The rows come from 4 hidden closed curves, with some noise, and rows from the same curve form a group. Each curve winds through 8 dimensions. The rows are also pushed far along 4 directions, which tell nothing about the answers.
In the rows, zero is written as 128.
Some rows, each with its group after it:
[ 94 153 128  94 127 100 137 177 187 125 110 118 116 191 174 143 182 114
 117 101 129  82 113] => C
[120 121 119 151 143 132 124 136 119 104 137 138 124 111 118 133 165 101
 157 114 121 128 147] => Z
[ 85 114 109 110 110 179 136  68 136 123 119 102 117 146 161 114 111  98
 147 164 104 154 152] => C
[109 162 123 189 157 126 117 134 137 116 134 102 133 120  82 125 184 149
 143 129 138  99 118] => M
[ 80  95 124 126 103 112 118 152 144  64 116 144  89  74 141 188 150  52
 176 108 131 126 140] => S
[134 139 142 148 138 120 122 137 139 104 135 124 130 103 118 117 151 129
 123 126 132 132 116] => C
[172 110 151  17  63  76  92 178 133 129 151 208 129 114 179 173  14  65
 127 149 142 105 135] => M
[108  96 137 148 117 113 124 126 103  58 115 158 107  56 124 158 152  69
 154 106 129 148 114] => Z
[127 138 122 155 143 134 129 126 131 128 134 106 110 126 113 118 146 132
 154 128 133 107 136] => S
[119 125 133 147 133 149 152 114 130 107 142 101 130 119 132 103 172 124
 145 115 134 157 148] => C
[115 138 114 180 153 165 141  95 119 138 112  83 146 142  84 112 164 171
 122 123 121 175 140] => Z
[109 158 137  85 103 131 144 109 156 138 112 109 119 176 170 106 118 140
 107 154 131 126 107] => Z
[132 134 127 104 109 140 131 108 113 155 130 139 123 157 127 124  76 151
 111 165 125 119 117] => Z
[119 109 112 123 125 157 135  73 123 112  89 112  80  97 157 113  87  94
 153 145 106 181 140] => S
[101 163 117 157 148 137 124 131 155 129 120 112 123 155 124 122 162 133
 141 128 126  96 115] => M
[ 86 157 110 124 146 166 168  89 165 129  98  66 111 197 177  74 194 134
 133 122 108 156 143] => C
[114 119 121 143 151 142 137 151 162 115 103 133 111 123 154 135 144 111
 135 100 108 138 112] => Z
[113 141 124 156 124 120 106 109 114 101 141 114 111  88  99 131 151 121
 152 156 137 125 141] => M
[114 135 114 149 156 159 140 107 136 129 139  87 115 143 138  92 190 149
 131 135 104 153 160] => C
[145 157 140  69 109 119 127 126 146 171 158 114 170 190 162  90 119 154
  92 151 138 108 137] => S
[111 109 114  77  98 138 105 119 139 132 132 160 124 135 167 149  63  73
 146 158 111 112 137] => C
[119 129 129 186 156 149 162 110 126 124 115  95 115 129  97 105 163 153
 136 100 132 121 105] => M
[138 137 126 172 167 107 116 144 134 133 109 103 147 120  91 126 171 143
 117  90 128 128 122] => C
[109 118 137  69  87 113 144 150 145 134 119 161 110 164 169 163  80 111
 119 128 137  92  97] => Z
[109 100 109 203 155 136 106 103 101  86 125 107 119  51  72 140 179 101
 169 115 118 151 158] => Z
[143 101 134 167 144 130 146 159 104 115 130 158 136 106  95 149 136 123
 139  83 134 134 116] => Z
[127 136 133 139 120 145 135 115 115 119 128 137 107 108 127 127 110 138
 139 154 136 148 121] => M
[119 134 130 170 137 164 119  81 123 120 139  94 159 113  90  96 140 153
 113 156 123 156 126] => C
[ 80 116 133  75 101 117 146 182 182 124 137 156 106 175 195 166 138  97
 134 115 128  64 109] => C
[169 109 133 121 135  77  90 150  98 141 139 148 142  90  99 148 110 133
 105 125 130 115 137] => C
[105 174 125 127 155 161 164 144 181 155 126 112 131 214 184  81 169 150
 130 111 127  93 110] => S
[137 161 145  90 129 120 140 168 171 155 144 132 138 178 177 110 142 165
  91 132 132 109 109] => M
[119 136 119 157 147 146 119 100 124 112 104 131 125 107 128 114 126 114
 133 138 114 148 108] => S
[158 103 131 177 142 134 112  99  82 129 134 126 142  73  63 120  93 134
 131 128 131 134 121] => M
[168 129 131  65 103 131  90  87 105 185 145 138 187 147 140 105  42 151
  70 184 112 152 139] => Z
[ 99  99 109 151 125 143 136  73  91  88 100 112  53  82 112 135 134 101
 158 156 103 156 142] => Z
[142 143 133 170 147 137 125 122  91 140 165 138 178 134  77 107 164 176
 107 133 138 113 118] => Z
[ 93 138 119 133 136 104 144 155 159 125 105 110  85 162 127 158 166 131
 134 110 129  71 110] => S
[134 119 122  94 129 119 110 166 151 139 145 157 129 142 163 144 115  97
 137 122 116 103 149] => C
[134 172 130 140 157 147 155 162 159 160 133 118 161 207 133 101 168 184
 106 109 132 122 116] => Z
[162 122 123 165 150 126  90 132 114 129 129 138 144  74  87 136 100 123
 138 126 123 149 140] => S
[130 138 129 149 135 102 114 115 116 135 118 108 124 124  83 129 132 146
 115 136 130  97 112] => S
[155 153 154 122 148  86 118 220 157 152 144 179 176 165 132 145 147 159
  83  84 141  76  79] => Z
[124 135 136  98 117 139 131 130 160 130 123 117 139 154 159 115 115 118
 115 132 124 149 130] => M
[186 114 151  57  98 113 130 139 100 174 153 184 160 162 154 119  38 147
  78 142 130 113 111] => Z
[142 103 107 156 140 130 104  69  84 141 111  91 132  94  75 121 112 136
 123 142 111 156 155] => S
[ 97  99 113 133 103 149 131  76  98 109 135 104 117 103 106 138 132 118
 148 153 127 156 163] => C
[ 89 155 117 134 119 155 149 110 134 128 121 103 126 150 145 119 169 153
 138 141 136 162 139] => M
[118 113 127 117 111 132 138 100 118 120 115 113 140 132 121 126 111 101
 142 117 135 136 137] => M
[ 85  91 112 121 126 103 121 119 140  65  60 129  54  72 159 167 139  42
 167  99 105 149 122] => C
[113 115 117  83 116 153 116 112 143 133 116 160 134 146 194 122  87  80
 130 143  99 140 130] => S
[129 128 131 135 112 159 129  63 102 145 152  90 144 126  97  96 112 180
  94 188 123 161 138] => S
[106 180 129 109 145 131 153 148 181 162 109  97 154 239 162  97 178 169
  89 110 127 106 101] => S
[106 120 112  67 102 157 133  56 133 124  81 102 109 147 196  96  91  86
 123 156  93 192 148] => C
[154 116 125  96 112 112  99  99  92 137 149 142 126 102 131 118  81 111
 129 162 121 120 150] => M
[159 124 118 180 150 154 137  47  71 124 133  78 122  89  67  72 134 159
 133 158 120 186 162] => M
[123 105 118 118 111  89  97 124 114 116 118 132  93  95 101 171 101  99
 134 146 119 102 136] => S
[131  95 119 139 112  82 102  95  66  75 108 134  84  40  83 157 121  63
 172 129 133 136 154] => M
[116 118 116 167 131 150 118  76 107 123 127  94 159 103  80 120 133 123
 146 134 130 149 149] => M
[149 152 129 174 168 105 124 136 123 167 141  83 173 159  67 103 183 191
  97 100 139  91 129] => S

New rows. What belongs after each?
[128 153 137 154 139 175 166 100 121 138 144 105 165 166 120  76 152 169
 124 126 142 152 120] => Z
[114 159 113 177 155 146 115  98 126 129 126  97 138 131  91 104 156 145
 141 144 125 118 130] => M
[149 156 142 126 136 128 122 154 139 186 186 119 208 194 101 109 141 199
  82 135 143  86 128] => C
[137 159 140  79 132 148 140 139 178 166 120 126 157 200 205  87 108 150
  88 134 118 138 107] => Z
[132 127 133 164 131  83 123 155  89 112 118 141 120  84  78 166 159 137
 140  93 158 116 113] => M
[150 109 135 113  98 116 120 107  90 112 145 123 138  93  99 134 105 113
 139 138 147 163 164] => M
[119  84 116 156 137 140 113 117 112 113 142 130 110  75 108 148 137 121
 133 137 105 146 151] => C
[147 149 123 100 138 121 114 117 131 133 123 127 118 136 164  95 117 108
 131 144 113 130 147] => C
[116 162 115 150 159 186 194  68 122 152 125  61 100 214 138  45 192 200
 110 143 108 154 139] => Z
[174  97 147  90  85  84  98 146  73 126 144 193 139  65 104 177  36  98
 133 135 157 122 124] => M
[142 142 142 109 116 139 125 109  97 144 161 151 174 147 129 101 111 149
 104 158 135 124 118] => Z
[ 66 121 106 105 115 147 152  98 164  91  86  86  53 145 184 132 165  92
 151 145  99 160 150] => S
[162 121 144  46  85 142 130 144 122 162 151 202 168 166 188 128  19 104
 116 144 135 120 118] => Z
[118 124 126 126 130 152 124 128 151 153 144 124 175 164 128 126 114 136
 112 131 122 118 127] => C
[170 136 138 123 115 116  98 137  97 156 173 140 193 112  85 135 103 161
 112 143 152 147 160] => M
[110 122 115 111 135 163 123 104 141 131 115 140 137 143 170 111 110  99
 131 136 102 146 127] => S
[167 150 136  38 111 132  99 136 149 197 164 156 201 200 187  93  64 147
  67 166 114 122 139] => S
[105 135 117 153 149 151 144 140 136 140 137 137 125 163 132 129 163 153
 127 123 119  96 112] => Z
[153 127 128  94 109 111 102  78  88 135 129 128 118  99 133 106  81 126
 109 177 118 141 139] => C
[102  96 123 116  96 153 135  59 102  86  90 120 109  79 144 128  90  70
 156 141 124 193 134] => S
[181 138 137 148 158 113 116 156 113 189 168 122 192 153  82 110 138 207
  74 114 136 109 129] => C
[107  99 129 164 133 140 125 113 120  77 146 112 124  67 108 131 175  98
 154 125 125 150 152] => C
[104 115 113 156 113 142 109  85  89  97 108 131 105  60 106 152 115 107
 161 156 128 176 138] => M
[153 125 123 115 139 137  92 128 124 156 145 158 184 132 131 120  92 121
 108 136 114 132 133] => S
[105 143 125 124 122 159 154 101 115 125 138 132 136 165 146 100 155 144
 121 148 122 129 115] => Z
[139 111 114 164 129 101  94 136  78 110 136 159 111  59  73 171 117 107
 167 128 139 120 150] => M
[128 142 141 105 131 141 147 133 152 128 118 136 140 158 176 100 136 131
 106 118 125 149 106] => Z
[106 130 123 126 135 100 125 183 171 116 117 120  84 137 135 168 169 117
 139 111 124  94 134] => S
[ 98 125 113 135 118 148 142  94 124 119 110 104  94 134 127 127 122 112
 156 142 124 130 136] => S
[ 90 111 126 166 136 157 157 122 143  78 131 111  95 102 139 124 182  96
 173 110 127 132 134] => C
[129 117 134 135 127 121 105 128 125 122 158 117 167 110 105 127 154 127
 116 132 126 130 149] => C
[135 118 113  77 102 120  99 126 113 150 135 170 142 134 150 149  62  90
 140 149 126 114 151] => M
[130  82 115 120 121 129 134 108  99  94 108 144  58  83 139 143 103  74
 163 131 103 144 152] => Z
[167 153 122 164 140 138 122  22  49 146 137  65 164 116  49  53 131 175
 117 170 135 173 161] => M
[127 138 135 143 125 149 146 103 125 159 152  95 142 155 104 103 133 195
  95 153 133 120 117] => S
[ 79  93 104 154 132 140 150  89 111  95  97  90  77 110 114 146 182 110
 148 117 107 150 150] => Z
[131 168 146 124 131 122 154 163 171 130 140 112 135 177 140 110 162 155
 114 116 145 107 112] => M
[159 135 148 128 143 106 141 152 133 130 132 131 121 134 134 105 137 146
 105 111 131 100 101] => Z
[126 140 117 187 164 160 141 109 102 138 130 106 150 145  77 111 178 181
 112 125 120 161 132] => Z
[135 119 137 131 134 102 118 150 141 103 118 147  87  88 141 140 120  97
 138 121 125  97 101] => Z
[134  98 136  47  64 147 141  55  84 134 122 144 124 132 170 114  34 106
 108 183 122 171 134] => Z
[178 167 135 112 143 115  87 170 136 208 154 160 227 180 114 123  80 186
  75 127 143 107 110] => M
[140 152 144 148 166 124 147 225 189 166 152 135 173 195 129 138 186 195
  87  73 140  92 100] => C
[125 119 142 124 125 131 169 113 111 121 119 119 110 145 135 111 145 146
 111 113 129 130 110] => Z
[133 165 147 104 121  95 151 184 144 150 128 147 138 180 150 141 148 162
 108  99 160  89  93] => M
[102 146 140  86 123 140 167 175 195 125 143 127 130 195 209 108 181 122
 120 109 127 108 121] => C
[136 112 135 169 148 112 140 121 117  85 114 106  89  78 105 115 166 114
 148 104 127 132 123] => Z
[122 116 132  66  87  95 102 131 121 109 111 169  99  94 176 160  82  74
 131 149 123 137 125] => M
[143 130 120 140 141 145 116 134 113 165 160 158 160 146 113 127 108 154
 116 141 122 105 128] => Z
[138 119 128 124 129 101  99 158 125 135 111 177 130 119 114 169  78 100
 130 116 128  77  90] => S
[115 115 127  91  99 119 147  93 112  91  94 123  70 101 173 125 116  80
 156 134 125 163 140] => C
[101 143 119 159 139 181 142  84 140 144 136  80 166 166 111  92 152 160
 116 145 120 142 129] => C
[102 137 118 244 190 130 143 131 135  89  98  71  86  86  63 128 251 167
 135  89 121 148 114] => C
[188 111 135 142 152  94  80 172 105 164 176 159 175  96  78 146 114 162
  94 123 125 105 145] => C
[119 155 129 138 130 119 126 175 141 140 133 154 133 144 134 155 139 151
 134 118 148 106 109] => M
[155 127 121 141 137 107 107 118  80 152 115 148 155 110  87 135  98 139
 124 117 137 128 120] => M
[212 143 156 141 142  53  88 215 109 156 165 187 175  99  66 159  94 154
 110  93 167  62 106] => C
[159 110 136  85 100  95 110 117  97 128 120 151 140 111 118 140  64  82
 134 127 139 120 138] => M
[139 104 122 141 122 133 108  94  91 124 106 149 125  84 106 141  66 103
 141 137 123 143 114] => M
[114 139 123 118 138 138 148 170 148 142 117 153 130 184 153 142 150 141
 115 106 117 116 113] => Z
[157 113 138 116 139 128 131 169 138 135 130 175 142 129 147 138  98 118
 120  99 123 129 109] => Z
[ 90 128 128 178 143 139 154 115 110  83 116 115 109 119 109 127 216 133
 136 110 123 142 112] => Z
[102 128 122 105  96 145 136  77 110 103 141 111  93 110 155 113 132 113
 147 179 127 146 155] => M
[139 144 126 145 149 139 133 158 121 142 147 155 156 163 116 122 152 150
 123 115 124 117 130] => Z
[123 120 132 153 118 149 136  93 105  89 129 121 102  75 115 120 126 115
 154 150 131 163 129] => C
[120 119 125 110 111 135 113 138 136 119 129 162 139 120 148 149  93  80
 156 126 129 121 135] => S
